The rows are grouped in 3 different ways at once. Each group adds its own fixed numbers to the row, and there is some noise. The rows also spread widely along 5 directions, which tell nothing about the answers.
Some rows, each with its group in each grouping after it:
[ -9  26 -24  -5 -15  -5  -4   1  -2  12  21  -4 -20 -15  -7]
Zasuz K585 S
[  0  10 -33 -27  20   8 -13   1 -22  -1  41  27 -10  -8  16]
Batez K532 Y
[ -9  10 -32 -12 -11  -7 -18   0   1  11   4  -7  18  -1   3]
Batez K260 M
[-21  14 -35 -14 -19 -34 -28 -33 -15  21  -1  -4  18  -3 -36]
tate K871 S
[-17  15 -23  -2 -24 -18 -27 -27   3  18   0 -12  24  -1 -29]
tate K650 Y
[-26  29 -30   7 -20  -9 -30  13  23   5  25   2   4 -18 -34]
Zasuz K871 W
[ 26   1 -18   9  22  16   9   8 -17  -1  12  12  -1   0  10]
Batez K260 W
[-26  22 -19 -14 -35 -18 -27  -5   8   8   2 -16  12   2  -2]
Batez K756 M
[-30  21 -28   7  -8 -14 -34  -1  16   7  34   1  -1   4 -17]
Batez K532 S
[ -8  22 -21 -11  -9  -7 -18  -5  -7   9  12  -6   4  -5 -10]
Batez K650 S
[ -8  30 -17 -19 -27 -11 -11   2  -5   7  12 -10 -23 -19   8]
Zasuz K756 S
[ -7  19 -26 -29   1   7   2  -7  -6   2  29   7  -4 -17  -1]
tate K585 W
[ -4  17 -10   9  -9  -6  -6   4  27   4  -1 -11   5  -8 -10]
tate K871 Y
[ -8  13  -9  -4  -6 -10 -10 -17 -18   9  18  16  -5  -3  -7]
tate K756 Y
[-33  34  -5 -20 -20  -3 -15  14  52 -14  26  -9   2 -18   9]
tate K756 M
[ -6  19 -27 -25 -14  -5 -21   4 -24  16  13   0   2 -18  -3]
Batez K871 M
[  2  20 -15 -24   1   8  -3   8 -18  -3  29  14 -14 -12  13]
Batez K756 W
[  8  20 -29 -10 -25   3 -18   5 -30  27  26  -1 -17 -31   5]
Zasuz K260 M
[-13  23 -22  -6   0   8  -7   8   6   8  30   3 -10  -9   3]
Batez K585 Y
[ 14  13 -16 -21  22  17   7  13  -5 -13  18  14  -1 -10  19]
Batez K650 Y
[ -2  -5 -39 -29  22 -14  -4 -15 -19  -8 -11  20  26  13  -6]
Batez K871 Y
[  1  13 -25  -3   3  -1  -5   8  -4  -1   8   3   8  -4  -8]
Batez K871 W
[  0  12 -10  11  -4  -2  -6  18   3   3   5   2   6  -3  -5]
Batez K871 M
[-14  13 -32 -32   8 -10  -8  -6  17 -16  -5  -5  24   6  -1]
Batez K650 S

New rows. What belongs after each?
[ 19  -1 -20  -2 -12  -3 -10  -4 -36  16   5  -2  -6  -1  16]
Batez K532 M
[  5  19 -13   1 -38 -10 -15 -17   6  23 -13 -35  12  -8  -6]
tate K650 Y
[-17  22 -27 -25 -16  -7 -21  -6 -12   5  21   2   2  -5  -2]
Batez K756 W
[  5   0 -17 -33  -8 -17   0 -26 -38   0  -6   9   9   0   9]
tate K756 M
[  1  15 -11   6  -8   5   4   6   6  12   3 -13  -7  -1   9]
Batez K585 Y
[ -3  21 -13  17 -20   3 -24   9   9  19  27 -11 -16  -7   6]
Batez K532 Y
[  6  17 -10  -4 -24   0  -4  11  16   2 -12 -28  13  -3  12]
Batez K650 M
[-12  13 -14  12 -12  -2 -17  17  31  -1  16  -8   4   0   6]
Batez K532 M
[ -7  23 -12  -3 -20  -4 -11   6   2   4  16   2 -15 -13   3]
Zasuz K756 Y
[  9  15 -11   1  -7   3  -4  19 -11   6   8  -2  -6 -13   8]
Batez K871 M
[  4  16 -10   9   1   7  -4   9  15   0   6  -6   7   1   2]
Batez K650 Y
[ 30   6 -13  14  -3   5   2   2 -47  19   5   6 -11  -8  -3]
Batez K871 W
[  0   9 -27   1  -7  -5 -13  -2   6  14   0 -13  12   4   2]
Batez K260 Y
[  9  16  -4  17 -10   5   2  12  -9  -1  18  11 -19  -9   0]
Zasuz K756 W
[-16   7 -43 -28  11 -13 -21 -20 -14  -4  18  32  22  -1 -26]
Zasuz K650 Y
[ -9  15 -23  -7 -28 -28 -15 -20   5  16 -21 -28  15  -1 -21]
tate K871 S
[  9  18 -10  -9 -23  -3 -10 -10 -18  17   8 -10   2 -18  -1]
tate K650 M
[ -9  32 -23 -14 -13   5 -16  19  17  10  17 -11  -7 -21   6]
Batez K871 Y
[  8   4 -24  -1  -9  -4  -9  -3  -2   7   2 -11   0   6  16]
Batez K532 Y
[  4  -1 -27  -9   2  -4  -2   5   9 -13   5  10   3  -1  13]
Zasuz K532 M
[-11  26 -25 -11  -7   5 -20   7   9   1  26  -1  11 -10 -11]
Batez K650 W
[ -1  15 -27   0 -21   1 -23   2   6  11  19 -14  -3  -3   2]
Batez K532 W
[  6   5 -16  -2   2   0  -6  -7   2   2  18   5  -5  -4   9]
tate K532 Y
[ 10   2 -12   0   9   1   1   2 -15  -6   3  12  13   6   2]
Batez K650 M
[-16  21 -34 -41  -4   2  -8  -2   5   6  14  -6   1  -8  14]
Batez K585 Y
[ 15  13 -20  -5  -9   1 -11   0 -35  22   3  -2 -10 -11   0]
Batez K871 Y
[-20  30 -29  -8 -16  -3 -30  12   8  11  27  -4   5 -14 -21]
Batez K871 W
[ -5   9 -49 -56  -1   1 -21 -13 -19   0  24   7   5  -7  16]
Batez K532 W
[ -9  17 -31 -13   1  -5 -21  -1 -14  11  18  10   2  -9 -11]
Batez K871 Y
[-10   7 -25  -7   8  -3  -4   1  28 -21  -1  -1  34  14 -11]
Batez K650 W
[-15  13 -53 -37 -20 -16 -23 -14  10  11  -4 -12  19  -9  -2]
Zasuz K260 Y
[ -3  25 -15 -24  -4  10  -4  13   0  -9  27   4 -12 -12  16]
Batez K756 W
[-10  14 -27  -7 -35 -14  -9  -5   0  16  -9 -18   5  -9  -3]
Zasuz K585 M
[ -2  13 -25 -23  -2  -9 -10 -12 -14  11   8   7   4 -17  -7]
tate K871 Y
[ 12   4  -2  22  23   3  10   4  -9  -4  16  28  -5  -4 -11]
tate K871 Y
[  6  25 -14 -16 -26   4  -6   7 -10   7  11 -17 -13 -11  18]
Batez K756 W
[  8  16 -12 -21  17  18   3  19  -8 -13  30  19  -2 -15  16]
Batez K650 M
[ -5  26 -14 -17 -35  -4 -11  11   1   6   7 -11 -16 -23  16]
Zasuz K756 M
[-16  17 -31 -24  -7 -12  -8 -11  -3   9   3 -14   4   2   0]
Batez K585 S
[ 8  5 -5 26 -9  3 -9 13  0  7 13 -4 -5  2  9]
Batez K532 M
[ 22 -12 -31 -26 -13 -15   5 -28 -24  11 -35 -16  24   3  17]
tate K260 M
[ -4   9 -37 -38   7   3 -12   3 -11   0  19   9   9 -10  17]
Batez K260 M
[  9   0 -12   7 -21  -8  -9 -11  -9  12   4  -7   1  -3   7]
tate K532 M
[-21  31 -17 -11  -1   2 -15  13  12 -10  41  21 -18 -17  -2]
Zasuz K756 Y
[-10  26 -19  -2 -16   7  -6  10  13  10  22 -16  -6  -9   1]
Batez K585 W
[ -8  17 -13  13  -2  -5  -2   0  -3  10  16  -4  -9   4  -6]
Batez K585 S
[-12  12 -40 -28  -7 -14 -21  -5 -21   4  12  20   7 -16 -15]
Zasuz K871 M
[-15  23 -13  -6 -11 -14 -17  -4  -9   5  14   0 -10   2  -4]
Batez K756 S
[ -5   8 -23  -8 -33 -16 -25 -18  -7  22   5 -17   7  -8   1]
tate K532 M
[-31  -2 -40 -17   0 -24 -27 -13  20 -11   1   6  38  23 -10]
Batez K532 M
[ -7  13 -14 -34 -15 -11  -8 -12 -16   1  11   3   0 -11   9]
tate K756 M
[-11  25 -14 -33 -17   1 -10  14   2  -2  18  -5  -8 -15  26]
Batez K756 M
[ -6   9 -28 -31 -23 -19 -11 -13 -22   2  -8   3   5  -4   4]
Zasuz K756 M
[-20  21  -6   6 -11  -6 -16  10   5  -2  22   6  -2  -1  -3]
Batez K756 M
